There are 3 ways to turn a row about zero (a turn may also mirror it). The second row of each pair is the first, turned, with some noise. The first 30 pairs use one turn. New pairs use 3 turns, one after the other, and a turn may come again.
Some pairs, each with its turns in order after it:
[-3.03 -1.95 -0.25 +3.67 -0.78 +1.86 +0.45 -0.86 +2.65]
[-0.97 -2.82 -0.48 +0.32 +3.47 -2.97 -0.08 -2.92 +0.52] -> z_478

[-4.04 +1.18 -1.32 +0.83 -2.00 +2.71 -0.18 +2.74 +3.83]
[-1.74 -2.09 -3.87 +3.46 +1.22 +2.67 -1.24 -3.07 +0.30] -> z_642

[+2.12 +0.74 +1.07 +3.35 -0.98 +0.16 +4.33 -1.28 -1.19]
[-0.02 +1.26 +1.91 +0.02 -0.39 +1.49 -1.48 -5.08 -0.84] -> z_478

[+3.77 -1.95 -2.74 +0.47 -0.99 +1.97 -2.22 +3.67 -4.62]
[+6.18 -0.18 -0.05 -0.81 -4.04 +0.27 -4.17 +0.82 +0.95] -> z_898

[-0.73 +1.22 +1.95 -2.32 +0.73 +0.66 +1.49 +0.51 -1.06]
[-0.80 +0.43 +0.08 -0.37 +0.86 -3.34 +0.43 -1.96 +0.57] -> z_642

[+0.90 +1.82 +5.08 -4.34 -1.06 +0.17 -1.76 -1.34 +0.92]
[+0.88 +1.02 -1.15 -2.04 +3.69 -2.50 +3.39 +4.42 +0.20] -> z_898

[-1.17 -2.81 +2.65 +0.64 -0.36 +2.60 +0.69 +0.16 -3.58]
[-2.71 +3.31 -0.49 -2.68 +1.52 -0.46 -1.99 +0.68 +1.98] -> z_642

[-0.32 -0.65 +0.79 +3.07 +1.53 -0.02 +0.93 -0.01 -5.24]
[+2.64 -0.30 +1.43 -1.53 +2.10 +3.03 -3.51 -2.92 +1.25] -> z_898

[+0.97 -2.41 -1.82 +0.43 +1.89 +0.36 +1.88 +2.83 +3.20]
[-1.63 +0.77 -2.16 +1.44 -0.95 -1.24 -3.20 -0.71 +3.46] -> z_478

[+4.17 -1.56 +0.42 -1.13 +2.72 -1.62 -1.17 +5.31 +1.47]
[-0.05 +4.97 -3.12 -0.44 -0.80 +0.62 -3.05 +2.82 +3.68] -> z_478

[+2.31 +0.08 +1.82 +1.77 -2.69 -0.24 +2.51 -1.61 +2.44]
[-0.08 +1.33 +0.77 -1.25 -2.82 +2.53 +0.70 -3.40 -1.46] -> z_642

[+4.68 +1.00 +2.54 -1.19 +0.44 +2.03 -1.63 +0.11 -0.49]
[+2.41 -0.58 +0.64 -2.05 +1.11 -1.82 -1.45 +4.53 -1.67] -> z_898

[+0.85 -2.10 -1.12 -3.13 -0.52 +1.26 +4.88 +0.53 -1.13]
[-4.02 +0.35 +2.79 -0.68 -4.04 -0.67 -1.76 -1.05 +1.67] -> z_478

[+1.56 +1.51 +2.82 +1.31 -1.46 +0.66 -1.58 +0.27 +2.86]
[+0.69 +1.79 -2.83 +0.29 -2.95 +0.54 -0.07 -1.72 -1.36] -> z_642

[-0.97 +0.82 -0.56 -2.57 -2.00 -1.10 +0.71 -0.95 -1.20]
[-0.16 -1.99 +1.83 -0.87 -2.15 +1.35 +0.31 +0.61 -0.22] -> z_478

[+0.48 -2.51 +3.95 +0.31 -1.84 -0.50 -0.72 -2.57 +2.72]
[+0.22 -0.89 -1.06 -4.97 +2.19 -1.08 -2.59 -0.71 -2.90] -> z_478

[+2.72 -0.92 +4.76 -0.30 -2.77 +0.92 +0.92 +3.89 -1.69]
[+1.17 +4.61 +3.82 -4.25 +0.66 -0.20 -1.31 -0.23 +1.76] -> z_478

[+0.44 -0.55 -0.52 +2.14 -0.23 -2.52 +0.33 -1.02 +1.70]
[+0.60 -0.79 +0.70 -0.64 -1.73 +2.48 +2.20 +0.72 +0.07] -> z_642

[-0.78 -1.13 -1.01 +2.29 -0.18 -0.90 +1.58 +2.30 -1.48]
[+0.35 +1.31 +1.36 +1.91 -0.97 +1.12 -2.46 -2.40 +1.17] -> z_898

[-3.27 -2.92 +1.06 +1.28 +0.07 -0.98 +3.75 +0.37 +1.49]
[-3.37 -2.42 +1.44 +0.00 +2.78 +0.33 -3.28 -1.75 +1.53] -> z_478

[-0.80 +1.08 +0.88 +2.13 -0.01 +2.20 -1.45 +1.90 -1.79]
[+2.72 +0.55 +2.90 -1.21 +0.14 -1.05 -1.00 -1.97 -0.42] -> z_898

[+0.93 -1.60 +2.88 -1.52 +0.93 -2.14 +0.38 -0.63 -1.11]
[+0.18 +0.25 -0.65 +0.68 +3.00 +2.02 -0.12 +2.36 +1.55] -> z_898

[-0.86 -3.60 -2.86 -1.95 -0.52 +2.65 -0.30 -2.97 +0.56]
[+1.07 -1.58 -3.13 +0.85 -2.62 +2.78 +2.77 -0.52 -2.70] -> z_898

[-2.35 +0.19 -0.91 +2.20 -2.12 -0.95 -0.04 -0.24 -0.25]
[-0.76 -1.92 -1.30 -1.91 +0.77 +2.37 +0.12 -0.03 +0.07] -> z_642

[+0.89 -0.64 +0.51 -0.25 +0.30 +1.22 +2.09 -2.69 +0.70]
[-0.59 -0.64 -1.73 +0.52 +1.33 +0.98 -0.26 +0.54 -2.73] -> z_898

[-0.93 -0.30 +4.02 -2.11 -0.73 +2.93 +1.68 +3.34 -2.94]
[-1.88 +2.50 -1.16 -1.77 +1.69 -3.20 -2.04 -3.00 +3.66] -> z_642

[+3.00 +4.27 +1.32 +1.16 +2.02 +2.80 +1.44 +2.25 -2.00]
[+2.24 +5.28 +2.37 +3.78 -0.89 -0.55 -0.33 -0.64 -0.58] -> z_478

[-2.45 -0.13 -2.52 -1.06 +1.28 +2.89 +0.75 -2.77 -3.42]
[+2.07 -3.25 -2.95 -1.48 +0.54 +1.42 +0.65 -3.73 -0.70] -> z_898

[+0.87 -0.73 -2.13 +1.37 -2.16 +2.39 +2.60 -0.03 -2.01]
[-0.03 +1.11 +1.96 -1.71 +2.90 +2.49 -2.33 -1.37 -0.50] -> z_642

[-4.31 -3.11 +0.61 +0.06 +2.98 +0.69 +4.49 -1.65 +2.23]
[-5.98 +0.53 +1.91 +1.71 +2.23 +1.35 +3.52 -0.37 +0.73] -> z_642

New pairs, each followed by its turns in order:
[-1.47 +0.44 +0.88 +1.78 +2.00 +2.34 -1.91 +4.87 -2.01]
[-1.80 -2.75 +0.20 -5.00 +3.62 +0.39 +0.92 +0.34 +1.29] -> z_642 z_898 z_478

[+0.89 -3.66 +1.09 -3.06 +4.65 -0.22 -3.07 -1.56 -1.48]
[-5.45 +0.51 +0.04 -1.87 -0.83 -2.40 +3.39 +0.32 +3.12] -> z_898 z_478 z_898

[-2.04 +2.37 -2.17 -0.96 +0.78 +2.04 +0.36 -1.88 -1.50]
[-0.72 +1.05 -1.68 -1.04 +0.01 -4.26 -1.77 -0.32 -0.83] -> z_642 z_898 z_478

[-2.77 -0.24 +2.28 -4.05 +2.48 +1.16 -1.78 -0.39 +1.15]
[+0.84 -2.68 +2.16 +2.03 -1.69 +2.62 +1.66 +0.69 -3.36] -> z_642 z_478 z_898

[-0.46 -5.03 -4.05 +5.27 -1.00 -2.18 +4.32 +1.75 +0.04]
[+3.90 -3.16 -3.03 -3.71 -2.87 -2.22 +5.31 +2.55 +1.70] -> z_642 z_478 z_642

[-4.12 -1.23 -1.78 -0.54 -2.37 -0.40 +1.65 +1.48 +1.71]
[-0.60 -3.38 +0.24 +3.17 +0.36 -1.04 +0.23 +3.42 +1.80] -> z_478 z_478 z_642

[+1.72 +0.87 +3.33 +0.14 +2.04 +0.87 -0.05 -0.23 +3.57]
[+4.27 +0.79 +2.28 +0.99 -0.89 +0.43 -1.00 +0.31 +2.42] -> z_478 z_642 z_642

[+1.04 +3.30 +1.25 +1.45 -1.50 -0.94 -4.65 -1.32 -0.57]
[-0.79 +2.64 -3.09 +2.35 -0.99 -2.71 +1.26 -0.12 -3.19] -> z_642 z_478 z_898

[+1.94 +1.87 +1.03 +1.85 -0.21 -2.28 +1.96 -0.85 -2.75]
[+0.94 -0.31 +0.19 -2.59 +1.57 +3.11 -1.40 +0.53 -2.56] -> z_642 z_642 z_478

[+4.20 +0.12 +2.29 -0.25 -1.28 +3.36 -4.68 -3.49 +1.50]
[+2.69 +0.15 +4.84 -2.39 -0.83 -4.70 +0.50 -2.63 +1.70] -> z_478 z_478 z_478

[-1.62 +0.76 +0.34 -0.21 +0.62 +3.30 -3.41 +0.42 -2.07]
[+0.95 -0.50 -3.07 +1.75 +3.75 -0.34 +0.49 +0.74 -1.06] -> z_478 z_898 z_478

[-2.32 +1.43 -5.31 -1.99 +1.24 -0.07 +1.98 -1.35 -1.05]
[-2.18 -0.44 +1.68 +2.69 +1.04 -5.11 +0.13 -1.62 +1.25] -> z_642 z_642 z_898

[+5.71 -0.87 +0.98 -4.20 +1.41 -2.15 +2.57 +0.92 +2.59]
[+2.67 -2.25 +1.41 -2.26 -5.47 +3.66 -3.18 +0.94 +0.70] -> z_478 z_898 z_478

[-0.48 +0.04 -0.91 -1.78 -1.39 -1.70 -0.31 -0.11 -0.11]
[+0.27 -2.36 +0.26 -0.22 +0.70 +1.04 +1.20 -0.67 -0.11] -> z_898 z_898 z_478

[-2.54 +1.69 -0.34 +0.57 -0.36 -2.06 -1.09 -2.15 +2.93]
[+2.00 +0.46 -0.61 +0.61 -1.14 -1.88 +2.74 -3.35 -1.91] -> z_642 z_898 z_478

[-2.09 +0.39 +0.83 +2.56 -2.99 +0.52 -0.01 -2.10 -0.49]
[-1.70 -1.23 +0.17 -1.30 -0.14 +1.92 +1.14 -1.70 +3.35] -> z_642 z_478 z_642

[-0.22 +0.32 -2.94 -0.06 +1.53 +0.90 +1.58 +1.10 +0.67]
[-0.54 +1.08 +2.31 +1.38 -0.62 -0.04 +0.05 +2.16 -1.32] -> z_478 z_478 z_642

[+0.44 -1.22 +2.57 +4.40 -0.53 +0.58 +0.91 +0.10 -3.10]
[-1.99 +0.46 -1.11 +2.15 -2.13 +3.65 -1.25 +0.94 +2.43] -> z_642 z_898 z_898

[+2.90 +0.94 +0.33 -2.15 -1.65 +0.27 +1.64 -0.64 +2.51]
[+0.82 -1.44 +0.42 +1.89 +2.02 -3.67 -0.85 -0.69 -0.92] -> z_642 z_898 z_642

[+0.28 +2.39 -0.84 +1.98 +3.24 +5.49 -1.29 -1.50 -0.10]
[-0.47 -0.35 -0.84 -1.12 -1.03 +2.76 +4.35 +4.99 -0.99] -> z_642 z_898 z_898

[+4.09 +0.65 -0.01 +0.79 +1.76 -3.19 +2.70 +3.89 +0.11]
[+1.81 +0.32 +4.79 -2.60 +1.71 -0.15 -4.38 +1.31 -0.72] -> z_898 z_898 z_478

[+1.05 +1.67 -0.99 -0.36 -2.90 +2.87 +2.86 -1.31 -2.71]
[+1.48 -0.22 +0.13 -1.68 +4.43 -0.80 -0.89 -2.09 +3.01] -> z_642 z_478 z_642

[+0.83 -2.66 -1.39 -4.13 +3.45 -1.04 -3.60 +1.42 -0.26]
[+1.68 +1.12 +0.56 +5.69 -1.11 -1.04 -0.43 +1.32 -3.14] -> z_642 z_478 z_642

[-1.37 +3.05 -1.47 +2.47 -3.62 +1.56 +0.30 -3.06 -2.32]
[-1.89 -1.25 -1.37 -1.65 -0.33 -5.36 +0.18 -3.46 -0.16] -> z_478 z_642 z_642

[+2.03 +0.90 -0.94 +4.18 +0.12 +4.86 -2.16 +3.19 +1.45]
[-0.58 -3.93 +0.03 +0.22 +3.86 -0.71 +2.24 +4.65 +2.55] -> z_478 z_898 z_478

[-2.55 +2.45 -6.79 +0.78 +4.10 +0.91 +2.11 -1.59 +0.09]
[+2.40 -0.90 +4.22 +0.16 +0.79 -3.10 +4.18 +0.12 -5.47] -> z_478 z_898 z_478

[-0.55 +1.64 +0.45 +0.29 +2.72 -1.50 +0.05 +0.21 +0.50]
[-0.78 +1.08 -0.51 -1.58 -2.48 -1.36 -0.85 +0.01 -0.04] -> z_478 z_898 z_642

[-0.56 -0.60 -1.52 +2.28 +0.75 +0.98 -1.89 +1.23 -0.67]
[+0.10 -0.36 -2.14 -0.21 +1.20 -0.69 +2.01 -2.04 -0.64] -> z_478 z_478 z_478

[-1.04 -1.16 +0.60 +1.36 +0.10 -0.95 -2.54 +0.82 +1.98]
[-0.44 -0.37 -0.73 -2.92 +1.46 -1.27 -0.26 -1.61 +1.65] -> z_478 z_898 z_478

[+2.40 +1.99 -3.01 -4.45 -0.37 -2.98 +0.80 -1.48 +1.64]
[-1.60 -1.58 -1.22 -2.02 -1.88 +4.09 -0.17 -3.10 -2.96] -> z_898 z_898 z_642

[+1.19 +1.38 +2.12 +1.76 -0.07 -0.67 -2.32 -2.47 -2.02]
[+2.54 -0.50 +3.87 +0.09 +2.28 +1.07 +0.50 -2.20 -0.88] -> z_478 z_478 z_478

[+1.42 -1.97 -3.56 -1.39 +1.19 +3.29 +2.82 +1.74 +2.85]
[-0.17 +1.30 +0.05 +4.22 +0.38 -3.45 -4.13 -1.83 -0.20] -> z_898 z_642 z_642

[-1.36 -2.85 -0.05 +2.95 -0.71 -2.77 +1.60 -0.16 -1.94]
[-1.32 +0.34 +0.35 -0.92 +0.65 +2.58 -4.10 +1.12 +2.27] -> z_898 z_478 z_898

